The same things were measured in two ways. Each way mixes the same 8 hidden numbers, adds some noise and spreads widely along 5 directions of its own, which tell nothing about the thing.
In the rows, zero is written as 128.
Some things both ways: the first way, then the second way.
[112 132 128 143 108 121 121 125 134 128 143 125 132 126 112 121 125 136
 123 125 122 113 150 134 100]
[110 145 115 130 143 128 121  81 164 142 113 111 146 125 120 129]

[100 149 130 146 135 131 139 130 137 149 139 106 151 125 120 127 116 122
 130 128 136 123 162 140  91]
[106 127 133 129  88  86 114 104  94 175 115 141 100 102  42 124]

[128 130 117 101 134 133 123 125 171 128 107 118  91 145 112  94 150 146
 114 112 133 176 143 133 180]
[140 113  94 124 106 131 147 161  91 122 127 139 151 126 126 129]

[126  98 151 112 101 111 121 127  95 121 132 162 165 123 128 132 120 108
 153 139 147 133 136 102  77]
[151 108  63  87 150 133 141 191  99 119 144 120 150 163 160 155]

[124 126 143 125 123 112 113 135 154  91 125 123 105 110 109 100 148 116
 121 137 132 121 107 126 146]
[142 127 137 146 143 126 113 116 126  84 123 101 125 106 153 122]

[116 133 126 137 123 124 116 132 160 113 132 113 109 124 106  86 153 157
 135 137 120 136 132 137 120]
[141 113 106 123 153 116 132 122 137 101 131 103 101 128 133 117]

[112 111 135 154 120 109  97 157 109 120 179 166 180  78  80  88 149  87
 172 142 166  91 113 117  86]
[121 162 123 158 131 145 136  90 172 107 116 132 140 146 124 102]

[131 155  97 154 129 137 117 112 121 110 108 141 154 139 165 148 142 120
 116  96 119 107  90 121 165]
[121 118 131 121 114 146 111  85 112 145 147 149  95 143  82 128]

[125 110 118 108 119 113 121 123 133 119 114 122 133 121 142 136 145 111
 100 124 121 134 138 102 141]
[136 123 112 144 143 114 117 125 135 123 122 123 127 129 138 138]

[122 123 120 129 127 136 148 117  94 144 127 130 159 127 156 159 110 113
 123 122 125 106 143 116 102]
[111 148 117 152 166 115 122 107 178 123 113 137 107 109 147 116]

[118 126 115 128 143 135 159 141 126 183 132  91 136 137 135 140 135 143
 127 127 121 147 163 141 109]
[128 129 126 105 139 104 158 145 148 136 130 134 135  96 143 125]

[113 143 145 129 134 117 146 101 127 127 124 145 136 133 120 136 132 144
 109 117 142 147 107 119 134]
[ 96 190 190 163 127 110 105 115 151  83 126 124 132  90 180 140]

[136 127 148 120 126 117 167 151  89 146 101 124 135 138 165 180 120  86
 135 127 129 105  87 134 147]
[108 152  78 117 147 157 143 113  94  88 140 124 153  48 143 164]

[105 152 131 146 134 114 157 146 114 169 119 102 167 141 146 170 133 122
 115 119 121 136 128 141 113]
[ 99 166 104 138 130 132 126  87 138 119 130 121 140 125 149 140]

[122 103 123 101 112 103 123 133 116 128 117 130 150 118 139 140 142 105
 109 126 126 137 135 102 136]
[131 137 130 141 130 110 115 131 121 134 133 131 142 127 144 154]

[153 158 125 136 152 161 142 121 145 133  93 106 113 169 170 172 109 126
 118 108 119 145 121 148 158]
[131 105 111 144 143 146 132 120 137 100 107 134 107 116 123 102]

[146 150 132 153 131 175 159 106 119 145 126 126  96 177 143 137  88 175
 165 119 120 120 129 166  92]
[120 121 139 103 130 140 138 102 155 154 127 134 118 120  89 117]

[143 124 153 159 108 128 150 135 121 122 127 113 111 154 171 170 123  69
 168 131 144 102 101 119  67]
[171  61 130  99 134 139 122 138 106 119 144 116 116 145 143 124]

[118 128 177 128 110 126 158 127 109 127 134 145 103 140 101 106 102 156
 170 148 140 119 114 157  84]
[131 125 107 117 141 128 111 134 115 104 136 102 135 151 174 153]

[150 117 132 121 125 138 140  87 115 111 106 152 129 147 177 185 110  86
 113 105 147 127 111  85 122]
[141 112 119 151 113 139 115 129 113 155 113 143 144 164 111 127]

[128 114 103 111 149 122 155 119 107 152 117 106 152 117 164 177 136 115
  82 119 114 130 135 102 143]
[160 132 174 161 148 100 110 128 211 135 118 129 152 195 225 107]

[140 136 120 135 110 137 127  92 179 104 116 122  50 164 123 104 150 179
 107 105 114 155 115 129 157]
[136 101 171 111 137 123 102 127 132 109 139  91 103 126 166 145]

Other things, the second way, with their names:
(820): [167 114  76 134 168 138 139 180 149 100 135 146 109 210 157 117]
(483): [151 114 144 136 108 121 120 129 103 128 149 146 127 132 143 126]
(422): [144 112 119 122 155 107 137 161 131 105 122 121 104  88 127 123]
(987): [130 118 120 108 126  83 125 142 114 155 119 137 143  81 141 119]
(851): [130 195 115 161 146 127 139  82 175 108 134 135 174 126 163 121]
(592): [131 150 127 147 126 125 127 149 126 104 141 130 132 154 155 147]
(917): [142 127 141 109 134 137 146 151 156 136 118 139 163 127 148 113]
(942): [137 115 176 126 154 116 124 155 160  87 117 118  96  93 150 112]
(113): [105 157 107 149 131 114 118 129 150 154  91 134 148 143 115 132]
(253): [137 131 126 117 148 124 126  98 167 140 144 114 125 174 130 133]
(1026): [114 159  66 153 137 143 148 115 138 137 102 136 158 133  78 130]
(1058): [110 142 117 143 147 100 119 141 136 134 128 138  90 126 117 141]
(430): [110 114 123 157 157 114 115 111 150  98 128 122  39 128 109 131]
(89): [105 134 151 128 129  95 130 110 172 166 121 129  85 158  85 118]
(145): [146 136 115 130 113 115 143 140 111 122 130 137 135 128  88 107]
(757): [153 112 139 122 131 101 117 128 140 157 109 101 153 141  95 126]
(952): [108 111 102 112 134 107 110  95  98 140 140 110  61 122  61 145]
(620): [124 104  84 144 105 159 123 122  84 151 105 153 108 151  34 124]
(101): [140 127 123 110 152 120 156 168 111  68 146 108 102  57 112 146]
(1010): [110 155 140 111 155 101 147 121 147  98 136 139  98  28 120 118]
(937): [134 114 151 131 180 112 124 134 205  97  97 110  91 119 165  89]
(762): [121 138 104 126 160 140 164 145 153  79 122 115 103 102 109 122]
(1074): [161  85 122 137 103 120  98 143  98 158 110 127 147 190 138 120]
(774): [131 111 159 128 127  86  96 136 125 141 127 131  89 144 144 124]
(888): [155 119 123 162 137 111 139 131 162 136 118 169 103 127 104  85]
(106): [119 138 152  95 126 119 146 145 111  87 128 104 147  47 151 128]
(440): [ 97 144 126 193 146 125 100  62 159 109 114 138  82 118 141 126]
(165): [126 158 140 167 130 120 116  88 136 102 142 143 109  93 116 127]
(838): [150  90 110 107 149 108 131 156 125 107 121 110  76 136  90 101]
(700): [155 104 127 118  89 115 123 139  68 131 122 130 139 108  53 106]
(596): [106 176 159 171 112 122 112  71 162 138 120 118 139 148 109 139]
(1095): [110 122 131 169 104 125  94 118 129 153  86 124 117 181  98 128]
(126): [131 136 203 136 111 119 137 109 147 135 135 148 123  62  95 117]
(950): [125 117 107 124 168 101 121 131 146 111 100  98 120  82 141 118]
(577): [101 127 191 140  84  68  78 123 106 184 124 132  83 135  77 152]
(478): [126 120 157 123 138 104 129 137 135 101 136 120  87  89 156 134]
(573): [104 136 158 122 104 100 105  99 132 184 117 135 126 126  90 129]
(434): [ 98 148 142 156 108 150 119 111 121 131  92 135 137 104  77 131]
(41): [124 131  91 135 163 126 115 109 129 100 144 120  99 139 159 146]
(812): [144 127  82 137 138 140 131 127 144 144 125 131 153 188 137 135]
(98): [ 83 156 118 162 120 123 128  93 130 117  93 129 115  63  93 128]
(72): [140  86 150 113 132 142 126 121 139 136 121 131 114 113 119 108]
(534): [129  77  83  87 171 111 129 156 110 102 146 101  44 142 135 138]
(1068): [ 94 128 127 134 130 110 109  95  99  96 145 112  49  87 107 146]
(513): [148  99 153 102 161 125 119 154 140  93 133 106  96 112 134 121]
(591): [135 168 127 133 141 106 140  88 170 124 130 109 173 124 144 115]
(488): [144 112 161 115 118 113 113 151 108 113 152 121 131 137 197 143]
(1039): [120 132  88 105 125 144 148 141 111 137 115 122 157 135 103 140]
(885): [143 150 136 170 105 110 119 111 120 133 140 152 133 149 111 127]
(703): [145 126 162 144 121  70 124 108 166 153 131 149 106 139 125  83]
(990): [ 90 144 167 124  80 132 131  90 134 166 119 142 135 131  84 124]
(1045): [133 100 102 117 140 101 120 151 148 159 103 122 128 166 147 120]
(629): [130 125 100 102 161 126 146 116 137 123 126 122 154  54 140 134]
(874): [137 141 114 152 168 128 147 120 146  71 127 113 112  58 106 124]
(349): [156 162 165 164 117 128 131 120 147  97 127 149 194  93 187 107]
(853): [118 143 142 147 113 113 124  74 142 148 115 141 128  99  92  97]
(608): [121  95 134 132 114 141 110 135 115 136 111 127  91 174  92 126]
(93): [130 150 152 151 148 105 120  94 186 130 127 111 160 131 191 136]
(978): [144 106 122  71 157  91 142 142 119 128 139 104 107  74  92 118]
(447): [143 116 132 158 155 127 108  97 184 133  97 103 138 161 137 114]
(460): [135 133 101 127 133 117 129 113 142 133 132 114 138 166 130 123]
(288): [177 115 102 107 141 121 150 174 114 102 145 130 149 134 153 117]
(132): [ 97 141  41 140 138 132 122 121 114 107 112 106  96 180 106 142]
(878): [141 146 122 156 127 128 143 130 120  98 140 155 115 106 118 111]
(110): [ 96 121 158 117  86 137 129 125 120 154 100 122 139 113  85 132]
(906): [106 132 157 145 119  75  80 121 124 134 119 116  79 138 140 138]
(849): [118 160 196 143 106 111 105  88 137 109 137 115 136  94 165 127]
(236): [127 128 116 114 100 135 146 153 113 143 106 113 179 135  93 130]
(264): [146 117 101 152 149 110 122 144 145  89 112 126 104 148 160 104]
(929): [130 119 156 150 149 116 108 130 162  64 127 101  81 143 204 111]
(665): [133 107 127  85 127  94 125 184 113 139 119  94 133 141 110 142]
(889): [138 125 137 141 113 152 110  82 153 177 124 127 179 212 146 136]
(486): [101 194  96 127 119 138 156  67 161 168 125 128 186 132  73 133]
(53): [147 143 158 163 102 125 130 111 122 127 150 171 135 116 141 120]
(564): [133 112 152  89 136 128 131 120 120 133 147  98 128  99 109 159]
(1087): [158  83 144  95 132 122 119 178  97 109 133  94 145 105 177 160]
(363): [ 95 192  99 138 123 162 160  93 111  72 152 130 134  94  99 148]
(424): [109 126 119 100 128  99 129 139 114 139 106 103 139  76 110 137]
(1063): [136 182 111 162 121 135 156  81 155 125 110 148 193  96  88  94]
(830): [138 124 109 136 147 135 118 141 124  81 136 104 129 158 202 140]
(601): [123 191 129 151 138 105 142  90 188 123 109 101 177 124 109 110]
(218): [130 137  99 120 127 153 130 128 130 131 102 127 169 155 107 117]
(855): [128 127 104 122 120 114 132 129 116 170 111 132 186 106 118 140]
(793): [142 152  95 155 123 116 128 100 103 119 155 148 125 139 110 128]
(271): [129 109 124 137 124 113 109 148 112 151 116 145 113 132 120 134]
(365): [176  79 124 138 146 118  96 168 122 118 119 115 137 187 186 131]
(386): [ 87 189  48 143 142 126 166 122 108  93 119 127 134  71  76 152]
(471): [135  87 141 102 100 134 113 173  74 131 135 136  96 139  99 139]
(644): [139 108  99 109 114 160 130 134  92 135 125 134 165 149 137 135]
(123): [143 126 202 125 141 109 117 125 191 142 121 128 146 115 177 106]
(553): [112 114 134 111 104  91 114 134  96 152 135 110  82 128  80 147]
(1088): [167 112 141 121 122 106 121 162 108 127 145 125 162 132 177 142]
(1037): [151 111 103 111 157 128 140 166 119  86 128 110 124 111 153 128]
(239): [151 118  96 107  94 161 153 136  87 141 137 131 191 167 103 133]
(341): [147 113 152 157 116 107 105 123 116 102 143 127  72 164 124 116]
(586): [128 137 168 178 128 129  88 110 141 104 134 136  87 161 156 131]
(538): [150  84 121  87 125 142 128 144  97 125 145 119 113 144 116 124]
(670): [134 138 137 125 126 146 148 119 139 124 128 139 170  93 136 123]
(133): [137 128 158 145 152 109 114 175 161  75 114 116 109 140 212 119]
(529): [ 82 188  88 130 121  96 137  93 108 130 134 141 113  86  91 140]

Some of these things the first way, each followed by its name:
[118 143 134 130 125 122 122 106 168 132 118 117 133 157 132 140 140 145
 104 113 137 195 159 112 108]
(133)
[151 122 146 126 141 125 128 175 119 142 124 123 134 137 131 141 136 112
 159 143 130 145 105 154 137]
(239)
[107 152 129 153 131 129 147 149 138 145 133 109 119 132 110 101 147 148
 152 127 127 120 112 161 127]
(1068)
[141 146  80 123 163 146 117 117 147 121 103 105 123 129 148 125 157 186
  81 115  83 148 121 137 199]
(534)
[146 116 109  93 136 136  99 125 117 112  96 152 163 142 155 129 141 160
 130 124 112 180 138 111 150]
(820)
[134 116 115 138 113 127 137  86 113 100 124 147 122 131 161 135 150 150
 130 119 123 115  99  88  99]
(253)
[143 106 119 100 116 127 102  88 134  91 113 160 134 134 149 135 137 128
 106 114 135 156 133  76 130]
(1026)
[114 126 108 153 109  83  94 133 142 104 125 149 181 121 144 129 218  88
 128 106 153 166  79  68 130]
(363)
[157 132 132 131 169 151 119 130 113 101 132 131 144 104 137 134 116 138
 132 152 118 104 110 139 125]
(838)
[112 128 158 154 151 126 146 191 109 167 190 127 138  83  48  71 132 125
 195 164 156  84 113 188  97]
(929)
[110 143 134 143 135 113 146 137 136 136 135 116 118 110 102 113 152 129
 121 129 133 111  96 145 151]
(849)
[152  98 114  97 110 123  99  94 176  69  96 131  70 142 152 100 176 139
 111 119 123 172 115  79 159]
(874)
[125 137 131 131 103 127 118 107 151 106 117 148 109 149 124 119 127 116
 126 102 143 132 117 120 141]
(644)
[113 108 100 111 121 113 126 140 117 121 120 146 144  98 126  93 170  88
 136 112 149 103  96 105 180]
(53)
[124 116 134 108 128 137 132  76 113 116 135 166 142 122 122 138  96 140
 103 117 144 129 152  98 110]
(113)
[131 164 145 120 138 134 102 109 182  78  80 108 108 154 150 135 124 140
  94 128 112 168 134 134 151]
(700)
[145 137 104 138 132 143  81 109 171 101 136 156 118 138 103  99 143 148
 115 101 133 153 134 124 162]
(608)
[130 124 133 127 110 129 129 138 145 130 126 127 101 145 116 105 136 127
 149 120 137 136 128 140 133]
(670)
[142 117 114 118 139 137 109 132 123 132 133 141 139 122 116 126 125 131
 119 120 123 132 142 129 149]
(917)
[136 158 132 114 159 175 186  70 137 148 103 120  69 172 136 133  86 223
 103 115 111 157 138 157 151]
(577)
[117 120 122 115 121 103  95 146 142 102 114 120 160 101 132 124 157  93
 106 134 125 132 133 108 142]
(1063)
[110 124 149 119 121 118 162 123  96 128 114 135 137 121 135 122 128 144
 144 142 131 114 104 128 111]
(851)
[120 115 113 112 139 134 114 137 119 146 152 129 144  95  87 104 107 142
 106 131 118 105 178 146 139]
(1045)
[143 125 109 127 150 136 136 138 107 148 131 113 147 113 143 170 114 112
  93 123 108 101 134 134 148]
(123)
[137 105 137 113 116 129 114  84 135  70 124 169 104 114 123 102 133 127
 126 126 147 119 101  92 130]
(1037)
[143 119 142 114 143 131 100 155 158 139 149 125 117 129  79 103 132 146
 131 141 129 174 162 152 131]
(236)
[106 137  96 124 120 128 126 145 151 146 125 112 107 127  98  78 153 144
 121 106 121 122 138 150 187]
(440)
[ 83 140 147 139 106 122 133  91 140 116 149 151 125 116  74  70 110 167
 130 128 146 110 153 132  86]
(906)
[137 108 164 100 120 124 131 152 110 122 122 133 125 124 121 133  97 110
 144 153 129 118 138 146 112]
(365)
[135 157 110 133 173 145 154 132 116 142 106  91 140 119 163 170 119 124
  88 124 100 101 113 149 178]
(853)
[152 121 133 109 162 137 118 111 130 119 134 132 134 117 123 144 121 164
  89 142 111 156 144 124 129]
(665)
[125 125 151 146 120 114  95 209 138 169 160 102 171 133  92 125 125  99
 175 154 129 150 186 170  61]
(942)
[115 137 119 139 147 111 109 198 143 151 133  93 161 106 103  97 176 119
 148 146 121 142 129 164 151]
(341)
[111 135 157 123 120 125 168 130 113 141  97 113 137 158 164 145 127 127
 159 138 137 155 125 126  86]
(885)
[ 76 130 128 124  73  91 107 108 153  79 105 148 138 125 121  63 173 126
 144 118 146 143 123  88 107]
(793)
[127 133 128 156 122 141 144  84 108  96 134 150 128 119 149 132 123 132
 138 124 135  81  93 104  91]
(952)
[112 119 116 129 109 104 127 130 111 120 113 130 161 122 152 140 161 106
 119 119 124 121 110 102 126]
(41)
[ 76 169 134 157 108 126 178  49 137 125 102 131 143 162 165 141 130 156
 114  99 151 150 130  87  67]
(529)
[127 151 112 164 147 151 142 106 136 153 153 141 131 141 110 127 131 143
 132  98 149 126 118 136 128]
(990)
[117 111 159  98 102 121 156 120 137 124 111 127  69 148 115  92 126 150
 150 139 137 146 134 134 117]
(1088)
[158 105 110 124 147 137 109 135 130 131 133 134 142 128 139 134 159 133
 139 127 128 163 124 110 126]
(762)
[119 121 119 115 124 126 125 115 103 136 124 143 177 127 145 144 122 130
 120 124 128 139 157 105 101]
(1058)
[132 164  92 127 156 157 152  56 143 125  96 115 111 152 166 168 114 181
  49  88 100 140 134 114 175]
(573)
[153  98 151 112 113 121 133 112 135 104 127 136  79 133 134 146 127  96
 118 127 140 123 108 104 130]
(1087)
[134 146 142 107 136 163 161 113 126 151 101 122  98 172 135 134  74 172
 131 121 120 148 160 165 135]
(271)
[111 130 120 119 113 116 105 139 154 116 111 128 139 133 122  87 166 126
 142 120 140 162 133 120 140]
(878)
[119 106 127 106 113 125 170 105 125 137 125 115  67 130 120 101 136 167
 119 128 119 118 125 125 134]
(93)
[111 129 138 137 121 116 165 117 127 141 126 122 112 136 131 132 143 121
 131 118 147 124 103 122 126]
(488)
[107 125 118 119 127 120 107 118 156 108 130 130 134 106 103  87 147 124
 113 127 141 134 143 112 139]
(264)
[135 108 111 109 121 124 108  99 145  94 115 133 128 119 148 129 144 114
  96 118 127 138 138  85 136]
(422)
